There are 3 nested groupings, the coarsest first. Each group lies inside one group of the grouping before and may be the whole of it. The rows also spread widely along 10 directions, which tell nothing about the answers.
Some rows, each with its group in each grouping after it:
[ 58 -32 -16   7  35   9   3 -33  41  -6  26 -17  -1  11  29  15 -44   6
  15 -18 -13 -12] : K_254 Rure K_85
[-49 -53  18  19  -8 -26   0  27  -7 -13  51   5 -21 -47  -5 -17   3  21
 -16  -2  -4  15] : K_906 gev K_751
[ 45  45  -6  -9  16  22 -19 -46  26   4 -27 -11   9  54  -4  33  10  -5
  45 -22  12 -18] : K_906 Rifa K_530
[-21 -14  33 -23 -13  39   0  -5   6  21  16  33 -40   0 -12  58  21  17
  36  14  15 -25] : K_254 Mulob K_809
[-44  -8 -27  -9  14  -7 -31  20 -27  14  13  21 -29   9 -14 -26  27   7
   4 -58 -20   7] : K_906 sufam K_834
[ 15 -35  26  -6   8   8  24  -6  22   7  18 -30 -12   7   6  -1 -38  19
  13 -11 -19 -12] : K_452 baniz K_523
[-41 -49  -9  -1 -32 -25  11  53 -34  31  38   2  -2 -17  -5 -31 -20  28
 -28 -24 -13  29] : K_254 naru K_368
[ 44  27 -19   0 -23 -10 -41 -31  -5   9  14   1  -4  38  27  37   7 -21
  19 -37  39   1] : K_906 gev K_515
[ 38   3 -65   8  41   8 -16 -13  37 -31   1   4  38  -3 -18 -22  20  -8
  -4  -2   0   8] : K_906 lak K_456
[ -6   6 -27   1  -4 -15 -16  19 -14 -11   8  13  -9   2   8   6  17 -23
  -4 -13  23  13] : K_452 lebof K_53
[-44 -38  57   6 -23  -5  14   8 -18  19  22 -40 -54  17   9  23 -27  39
  32 -31 -11  -3] : K_254 naru K_826
[  9  15 -28 -14  24  18   1  -1  39  16   1  51  16   2 -34  16  17  22
  19   7  19 -19] : K_906 lak K_337
[ 17  -8   4  29  15 -28 -10 -42   9   7  -1   9  21 -30  35 -52  22   6
 -61  42 -14  22] : K_254 Rure K_28
[-15 -21  16  20  -1  -3  39  10  43  -8  17 -30  28 -10 -37 -10  -9  58
  20  24   0  -1] : K_906 lak K_736
[  0  -7 -30  -4   7  29  -9   7  31  -9  23  13   6   1 -47  13  45  25
  28  -6   6   0] : K_906 Rifa K_532
[-10  16 -21 -11 -29 -17  18  20 -22  44 -15  15  42  23 -14 -14 -12  10
 -17   8  21   8] : K_254 Mulob K_695
[ 43   0 -61 -27  65  22 -11 -12  27  11 -11  38  13  24   4  10 -31 -20
   8 -33 -10 -26] : K_254 Rure K_847
[-12   3 -36   3  31 -12  13  23   3 -10 -23 -46  17  41 -33 -36 -16  13
  19 -46 -26   4] : K_452 baniz K_363
[ 19 -30   5  10  34 -21   8 -27  33  20  20  -7  17 -14  13 -46 -32  29
 -25 -15 -34   0] : K_906 gev K_751
[-31  -5  15   8 -33 -18  11  23 -39 -29 -27 -38  42 -18  -9 -47  -4 -25
 -25  29   9  28] : K_906 lak K_337
[-17 -37   5 -10 -11  18 -10  10  -6  10  37   2 -50  12   1  40  -7  14
  35 -42  -1  -7] : K_254 Rure K_847
[ -8  -5   4 -24   6  32   2   4 -17 -27 -39 -35  20  11 -23 -20 -11 -36
  17  -7 -14  -2] : K_906 lak K_456
[ 11   2  -4 -16 -26  11   4 -10  12  53  15  10  16  24 -21 -14  19  44
   9 -14  -7   2] : K_906 sufam K_834
[ 52  10   8  -4 -31   5  -4 -20  11  -2  15   2  12  11  28  51 -26 -18
  21   8  51 -10] : K_906 lak K_337
[-44   3   8 -20 -60  -3   4  39 -47  30  -4 -18   8  29 -35 -11  13  10
  18 -34  12  19] : K_906 Rifa K_532
[-29  -9  19 -18   2  12 -20  -6 -23   6 -16  20  -9 -25   0 -35  27 -19
 -19   5 -20   5] : K_906 lak K_736
[-39   9   1 -10 -65 -20   0  32 -44  27  -2 -21  21  30 -31 -18  11  13
   9 -27  19  24] : K_906 gev K_515
[ -5   7  14  33  15 -11  23  -7  44 -33  -1 -29  12  -2 -15   5  19  30
  13  45  17   1] : K_452 lebof K_53
[ -5 -13 -26   8  -7  10 -12   9  -4 -35  11 -43   2  14 -25  -6  15  -3
  26 -33   1  18] : K_906 lak K_456
[ 13  -4 -16  -3  34  32 -10 -12  39 -35   4   7   8  -5 -28  26  17  -7
  32  13  12 -18] : K_906 gev K_515
[ 23   9   8   5 -17   7  12 -19  36  21  11 -13  22  24 -22  13  14  43
  24   5  15  -3] : K_906 Rifa K_532
[ -2  20 -40  -6  12 -21  -3  12  21  51  22  64  -8  30 -10  33  -1  38
  17 -27  32 -17] : K_254 Rure K_85
[ -3  -8   2  13 -17   7 -13 -19   7  15  30 -18 -36  32  -5  31  27  38
  32 -29   3   3] : K_254 Mulob K_695

New rows. What belongs after each?
[ 34  19 -33  -5   9   0  -1  -4   9  -3 -19  -1  30  19  -2  -5  -3 -19
  -2   5  13  -1] : K_452 baniz K_363
[-16 -44   2  15  19 -11  14  16  16   5  33   9  -4 -32   3 -13 -18  34
 -20  12 -13   7] : K_254 naru K_368
[-37 -32  14  -3 -60  12   9  47 -36 -24  16 -14   6 -36 -25  -8  31 -16
 -10  41  19  26] : K_452 baniz K_363
[-27 -18   4 -32   5  41 -28   3  -1  24  24  59 -45 -11 -19  19  45   7
  22 -14  -7 -18] : K_906 sufam K_834
[  2   2  25  -7  -2   6 -11 -16 -24 -27 -34 -16   3 -15  31 -15   8 -58
 -21  33   2   9] : K_452 lebof K_53
[ 37   2 -55  -8 -16  13 -16  -2   6  11  22  35  22   5   0  27  18 -12
  -7  11  35   7] : K_254 Mulob K_695
[  1   0 -13   7 -15   7  -9  -4   6 -18  -1 -21  31  -1 -28 -17  31   2
   3  14   9  17] : K_906 gev K_515
[ 37  13 -65 -23  41   5  -3   8  16   3 -17   8  22  37  -2  -4 -28 -25
  11 -44  -1  -8] : K_452 lebof K_53
[ 31 -12  31  13 -50 -13  35  -2   9   3   9 -44  37  -1  12  -2 -27  13
  -9  43  23  11] : K_452 baniz K_363
[ 29  -4 -15   9 -29   1  17 -12  35  14  22 -17  51   9 -32  -9  10  42
   6  15  13  13] : K_906 gev K_751
[ 20  20  20   1   4  -9  -9 -15   9  -8  -5  37  11 -16  29  36  -9 -31
  -5  40  46 -16] : K_906 Rifa K_530
[-42 -40  44  -8 -13 -14   1  27 -32  -7  19  21 -29 -45  25   1 -26 -27
 -17   8  11  -4] : K_906 lak K_456
[-31  -8  -2 -34 -21  12 -18  41 -55  -9  -7  25 -26  -1   3  19   0 -58
   4 -14  22  -2] : K_452 baniz K_523
[ 43  -6  12 -11  29  19 -18 -54  16  19  -5  27 -14   3  42  12  -9 -17
  -8   5  -9 -18] : K_254 Rure K_28
[ 11  -6  18  -1   9   4  13 -13   6  -6 -28  -5  34 -30   5 -43   4 -18
 -37  58 -13   3] : K_452 baniz K_363
[  6 -24  -4  -9  -7  26   7   6  40   7  43  19   0  -9 -35  32  11  34
  31   5  16 -13] : K_906 gev K_515
[ 21 -10   7  33 -10 -20 -24 -28   2 -24  22 -29   5 -15  28 -17  24  -7
 -21   7   6  26] : K_906 Rifa K_532
[ -4   8  15  19 -24 -52   9  18 -17  -3  10 -18  -9  18  41  24 -38 -11
   1 -10  46   5] : K_452 lebof K_53
[ 21 -25  -3  -9  -7  47 -11 -10  27 -22  32   0 -17 -10 -18  41  21   4
  40  -2  12  -7] : K_906 lak K_337
[-22  -7   5  32   2 -18  10   5   8 -39  -5 -36  25 -18 -17 -30  10  12
  -6  25   4  18] : K_906 lak K_337
[-21 -25  60   5   5  14  14 -26   3  15 -12 -38 -19   2   2 -19  -3  36
   4  10 -39  -1] : K_254 naru K_368
[ 41   3 -42 -18 -28   4 -33 -12  -4  52  37  62  -8  12  25  30  17  -3
 -11 -22  28   5] : K_254 Rure K_847
[ 30  -5  44  -4 -33  16  -7 -25  11   4  22  18  -6 -17  26  48   5 -12
   8  39  42 -10] : K_906 Rifa K_532
[ 20  11   0  29  12 -24 -27 -36  18  17  19  33 -16  -9  36  13  27  19
 -24  20  18   7] : K_254 naru K_368
[-49 -17 -26   5  -8 -30   1  45 -41  -4  -2  10  16 -12 -11 -38  -1 -11
 -30  -4   5  25] : K_254 Rure K_28
[-40  -9  26  16 -25  -5  19  27   4 -29   9 -12  -5 -19 -19  18  27  12
  11  45  31   9] : K_452 lebof K_53
[ 29   5 -37  -7  35   8 -27 -16  33  10  21  50 -25   0  12  18  30  -2
   2 -13   6  -7] : K_452 lebof K_53
[-14  15  -2 -11  -3  -1   4  16 -22 -24 -40 -33  36  26 -17  -6 -26 -36
  18  -7  17  -3] : K_906 gev K_515
[-30   7  -3 -19   1 -22  15  37  -9  37   2  27 -15  26  -6  11 -24  15
  14 -33  15 -11] : K_452 lebof K_53
[-27  29  -4   6   0   1 -37 -11 -57 -34 -59 -25   4  15   6 -19  40 -55
 -11  12   5  22] : K_254 naru K_826
[-17   0  -8 -14  19   8 -15   8 -12 -14  -9  -4 -21  20  -7  11 -14 -18
  32 -47   0 -11] : K_906 lak K_337
[ 21 -28   9   4   0   9   4  -6   1 -52  -6 -34  45 -35  10 -21 -21 -45
 -20  43   5  10] : K_906 gev K_515
[ 51   5 -35 -25 -54  29 -15  -5 -17  25   6  11  31  19   4  25  10 -21
  -1   9  34  17] : K_254 naru K_826
[-10 -19 -31   7  20  15 -14  14  26 -18  34  25 -24 -21 -28  10  48  14
   9   4   0   1] : K_452 baniz K_363
[-49  -7 -12  -7  10 -32   8  40 -14  35   8  11  -3  16 -26 -29 -16  33
   5 -57 -16   4] : K_906 Rifa K_530
[ 31  -2 -63   2   9   4 -16  -5  21  26  28   8   3  31 -12   9  13  34
  14 -43   1  11] : K_254 naru K_826
[-12  -3  32  -7 -15 -12 -15  -4 -33  -5  -7  -7 -18  -1  34   4 -23 -33
   1 -15  12  -2] : K_906 lak K_736
[ -6  24 -19  23   1 -61  -4   8 -18  10 -14 -19  36  24  13 -42 -22   1
 -23 -29   8  22] : K_906 Rifa K_530
[  9   3  27   2  21  15   2 -44  39  36   9  32 -24   7   5  30  15  41
  13  18  -1 -26] : K_254 Mulob K_695
[-30   4  30  10  44 -34   7  13 -15 -25 -25 -25 -35  23  28  15 -61 -24
  23 -32   4 -27] : K_452 baniz K_363
[ 10 -38   3   0 -24 -14   9  17  -7  -3  33  -4  14 -27  20  -9 -39 -11
 -18   1  13  10] : K_906 lak K_456
[  8  26 -37  12  41 -17 -31 -16  -1 -21 -15  40   5  -3  25  19  13 -38
 -17  16  30  -7] : K_254 Mulob K_809
[ 14 -15 -43 -33 -42   3  -4  41 -18  33  36  37   4   1  -1  12   0 -12
  -6 -25  24  16] : K_452 lebof K_53
[ 25  -4  39  -6 -24  -7 -23 -32 -30  -4  -5 -29  -9  11  52  10 -30 -48
   0 -15  13  -1] : K_906 gev K_515
[-29  22 -12  -2  25 -29  -6  22  -3   6  -8  43 -18   5   7  14   3  -9
  -1  -5  29 -10] : K_452 lebof K_53
[-21   5  13   9 -39 -12   4  -7 -39   4 -24 -74  13  46  -5 -23   2   8
   9 -24  -9  25] : K_254 Mulob K_809
[-26  12 -20 -10  -1 -13  -6  26 -11  41   3  63   0   0  -9  11  11  15
 -13   3  23  -1] : K_254 naru K_368
[-51   2  50  18   1 -37  10  14 -23 -19 -23 -10  10 -22  10 -22 -12 -13
 -21  33  16   2] : K_906 Rifa K_532
[ 16 -17 -22   4   3  12  10   2  44   1  29  31  33 -37 -28 -10  24  31
 -11  39  11   5] : K_906 lak K_337
[ 43 -17 -30  -8  -4 -15   0   2  23  36  43  30   3  -3  27   2 -17  12
 -18 -15  10   5] : K_452 lebof K_53
[-60  -9  46 -16   6  17  13  16  -1   6  -9  18 -26 -11 -33  10   9  20
  29   8  -1 -21] : K_906 lak K_337
[-12 -29  22  11  56  -3 -11 -20  12 -27  -3 -14 -14 -25  15 -35 -10  -7
 -11  -9 -44  -3] : K_906 Rifa K_530
[  7 -27 -22 -28 -37  49  -5   4  -9  32  18 -18  -1  24 -37  -3  28  28
  24 -29 -23  18] : K_254 naru K_826
[ 59  16 -46  -2   3  14  -8 -28  26  -7 -12 -16  52  18 -11 -19  13  -7
   0   1   5  12] : K_906 lak K_456
[ 45 -12  -8  18  46 -26  20 -23  50  -4  12  -7  27  -4  25 -11 -57  14
  -8  -1   0 -14] : K_906 lak K_456
[ -9  14  -1   0   1 -33  -3   6 -38   6 -38 -33  13  24  16 -48 -19 -26
 -21 -25 -14  14] : K_452 baniz K_363
[ -8  -9  14  24 -14 -29   6  -4   8  14  27  17  -7  -7  17  18   2  29
  -9  22  29   3] : K_254 Rure K_28
[ -3 -19  10  12   4  -3 -19 -17 -17 -25   1 -38 -28  14  28   7 -10 -20
  14 -22  -7   6] : K_254 Rure K_85
[  9  41 -15 -12 -49   7  -3   5 -19   0 -33  -8  39  24 -17   1  43 -24
   0  31  40  21] : K_452 lebof K_53
[  9 -30  27  -9 -33  32  27   6  17   1  17 -28   4  -7 -23  11   3  21
  21  28  -2  -1] : K_452 baniz K_363
[ -9   6  -9 -17 -23   8 -12  20  -2  25  25  36 -14  16 -20  41  17  13
  31 -25  35  -8] : K_906 Rifa K_532
[-30  -4  -1 -15   1 -12  -6   3 -14  41  -4  16   3   8 -19 -39   7  19
 -10 -33 -22   4] : K_906 gev K_751
[-50  -1 -22   9  15 -33 -40  26 -47 -18   5  37 -40 -10  25   7  13 -38
 -16 -25  19  10] : K_254 Rure K_847
[  8  -2 -26   0  20  36 -37 -12 -17 -57 -24 -25  -1   1  -4   6  34 -51
   9   7  -3  14] : K_254 naru K_368
[ 29 -22 -13 -22 -41   6   7  18  12  35  49  27  15   3  -4  36 -26  14
  15 -13  35  -6] : K_906 gev K_515
[-10   5 -39   0  18 -19 -19  22  -4  18  21  56 -21   9   8  39  -7   2
   6 -23  33  -9] : K_254 naru K_826
[ 17  -8  41   8  20  26  14 -51  34 -16 -31 -49  25  -7 -10 -41   9  17
   2  32 -37  -1] : K_906 lak K_337
[ 32  -6  -4  19  33   9  24 -25  47 -27  -6 -36  22  24  -3  22 -32  19
  33  13   8 -16] : K_254 Rure K_28
[  4 -10   4   8  -4  25   2 -16  13 -37 -16 -50  31  -7 -28 -30  28   3
   9  23 -15  16] : K_906 lak K_736
[-17  22   6  17 -13 -22   5   1   1   3 -13 -25  25  23 -20 -16  18  25
   8  -2  15  11] : K_906 Rifa K_532
[ -1  22 -20  14 -23   2  18  13  17 -17 -12 -39  54  28 -53  -2  21  29
  29  13  22  16] : K_906 Rifa K_530
[-26 -48  32   8 -25  14   0   9 -30 -41  10 -26 -10 -38  12  -4   3 -29
 -12  35   0  17] : K_254 Rure K_28
[ 32 -20  15 -12  19   9 -17 -36  12  11  18  -2 -23  12  31  17 -34 -12
  17 -41 -11 -18] : K_906 gev K_751
[-25  10  -9   0   1 -14   0  10  -3  38  -6  44   7  -4 -11  -8  20  27
 -19  20  12   4] : K_254 naru K_826
[  3  -8 -38 -21   5  -4  -6  17 -16  23   1  -1  18  29  -7 -28 -26  -2
   4 -57 -15   3] : K_906 sufam K_834
[-19  34 -16  -7  39  -6 -25  -1 -13 -18 -37   4 -28  34   4  12  14 -33
  24 -33   7 -10] : K_452 lebof K_53
[-29 -18 -18  12 -45 -35 -24  14 -44  41  39  11 -20  -1  12 -26  32  19
 -34 -31   0  39] : K_254 Mulob K_695
[-26   8  -6   7 -35 -16 -11  28 -19  -5  16   6   0   8 -15  20  22   1
  12  -9  43  12] : K_906 Rifa K_532
[ -6   2 -23 -15 -18   8 -33  -2 -34  -1 -16  10  21 -18  -5 -50  42 -35
 -33   2 -11  28] : K_906 lak K_736
[ 17   6 -20   4  16  -6 -23 -12  13  -9   8  45  11 -30  18   0  16 -22
 -22  23  22   0] : K_906 lak K_736
[ 30 -29  11  -9  27   0   6 -20  34  39  30   9  -7   3  18  -7 -37  30
   1 -35 -25 -16] : K_906 Rifa K_532
[ -2 -23  18 -10 -18  18 -15 -15  -3  26  36  13 -57  21  13  45   6  16
  35 -35   4 -10] : K_254 Rure K_28
[ 59  -1 -22  30 -22 -16  -3 -30  32  -5  31 -45  40  14   6 -12   7  29
  -1  -5   7  29] : K_906 Rifa K_530
[ 15 -35  24 -12 -37  -8   7  12  -2  36  52  27 -29 -20  33  27 -23   6
  -9   0  19  -5] : K_452 baniz K_363
[ 34   8 -18 -35 -14  35   8   1   9  25  -1  31   9  38  -7  63 -26  -9
  42  -8  38 -27] : K_254 Rure K_28
[ -3 -20 -27   6  12  36  -4  -3  13 -42  -4 -29  12   3 -38  -5  36   0
  21  10 -11  13] : K_254 Rure K_28
[-14  10   2   5  17  14  -4 -25  11 -11 -33 -40  27  18 -44 -44  34  17
  12  -2 -29   8] : K_906 gev K_751
[ -8  20  10  30   7 -47  -1 -16  20  30  13  10 -16  14  11 -11  21  47
 -13   0  10   4] : K_452 baniz K_523
[ 48 -17  -5 -22  -8  25   6 -12  12   9  12 -11  23  16  13  14 -39 -10
  17 -12   5 -12] : K_906 sufam K_834
[ 34  13 -32  12  22   3   4 -12  28 -38 -20 -22  43   0  -4 -15  16 -18
  -9  34  12  12] : K_452 lebof K_53
[ 48  30 -18 -28 -35  18 -16  -9  -9  24  -4  27   6  29  13  43   7 -33
  15   1  43  -9] : K_452 baniz K_363
[-29 -17  18  28  15 -28 -16   5 -20 -45   6 -46 -22   1  19  -9 -12 -18
   7 -31  -2  11] : K_906 Rifa K_532
[  4 -68  19 -10 -31  30  19   8   9  10  48 -21 -13 -15  -4  12 -16  30
  13  -4 -15   7] : K_254 Rure K_847
[  5 -16  28  14 -22   4  10 -20  16   5  17 -40   6  13  -4  -8   5  38
  17   3  -7   6] : K_906 sufam K_834
[ 13  11   3  11  -2   9  -6 -36   7   5  -9 -43 -11  50  -1  17   8  19
  33 -25  -4  -1] : K_254 Mulob K_695
[-23  11 -18  13  37 -31 -46  -5 -36 -29 -19  -5 -15   3  25 -36  15 -45
 -20 -41 -10  15] : K_906 Rifa K_532
[ 18  13 -39   2   2  23  22  -1  39  -7  -8   0  54  16 -46  19  23  27
  18  41  26  -2] : K_254 Mulob K_809
[  2 -21 -16  -5  19 -12   4   5   1  19   8 -28  -9  20  -1 -40 -19  16
  -2 -52 -40   6] : K_452 baniz K_363
[ 50 -10 -14  -8  26 -22 -15 -25  10  16  15  16  14  -2  48  -8 -53 -28
 -22 -24   1  -9] : K_906 gev K_515
[-41 -18   0  18 -13 -56   8  24 -27  34  19  10  -3  -3  15 -37 -16  28
 -34 -19  -2  21] : K_254 Rure K_28
[-48  -7  20  17 -17 -20  13  23 -23 -13  -6 -45 -10  27 -12   9 -15  18
  25 -16  12   6] : K_254 Rure K_847
[ 21   8  19  17  24 -15 -28 -40   4 -13  -1 -26 -26  25  40  13 -12 -15
  17 -38   0  -7] : K_906 Rifa K_532
[ -4  26  -6   2  -2  20   1 -21  27   1 -23 -21  24  25 -48 -14  47  36
  30   7  -2   2] : K_906 lak K_736
[-28   2 -25  19  -8 -24  -7  26 -13  -7   7  18  11 -12 -10   1  22   7
 -16  24  31  19] : K_254 naru K_826
[-19  11  16  17   0 -23  -4   2 -22 -25 -18 -50 -20  30  10   1  -9 -13
  20 -22   4   2] : K_452 baniz K_363
[ 25  18 -62   1   6 -49 -14  24   5  32  33  57   2  18  18  16 -15   1
 -17 -33  42   1] : K_452 baniz K_523
[ -1 -10  25  -5  22  -8  23   1  46  36  31  39 -34   2   9  41 -22  45
  23  -4  15 -32] : K_452 lebof K_53
[ 29 -36   3   4 -11   7 -14 -12  34   6  72  24 -26 -20  16  45  -1  19
  16  -8  22  -7] : K_906 gev K_515
[-54  23  22   2  25  -8 -28  -2 -22 -19 -31  22 -44  -5   6   1  48 -29
   0  11   7  -3] : K_452 lebof K_53
[ 16 -23  13   5  14   1  -6 -15  13  11  22  11 -22  -8  31  22 -20  10
  -2  -1   0  -7] : K_254 naru K_368
[-26 -25 -40 -10  -8  -8  17  50  12  35  36  20  26  -4 -55 -32   7  54
  -1 -31 -14  16] : K_906 Rifa K_530
[  6   5 -20  -1   5  -1 -20   4  13  -8  18  48   0 -20   3  26  16 -11
   1  12  36  -7] : K_906 lak K_736
[-14  -9 -13 -16 -16   0   3   4 -15  60   8   4  -6  32 -16 -18   3  37
   3 -43 -20   6] : K_254 Mulob K_695
[ 34  22 -17 -48  18  47 -15 -20  -3   9 -42   9   2  36   2  11   3 -47
  24 -19  -7 -17] : K_452 lebof K_53
[ 57  49 -45  -2   0 -14 -38 -31   4   3 -12  16  30  39  22  25   2 -37
   6 -17  46  -2] : K_906 gev K_515
[ -4 -22  -2  14 -30   4  15  20  24  -7  36   8  33 -32 -33   2  30  33
  -5  43  27  16] : K_906 Rifa K_532
[  1 -43  -4   0  42   0   1   6  20  -9  30  40 -17 -36  25  16 -33  -6
 -12   8  -1 -18] : K_254 Rure K_847
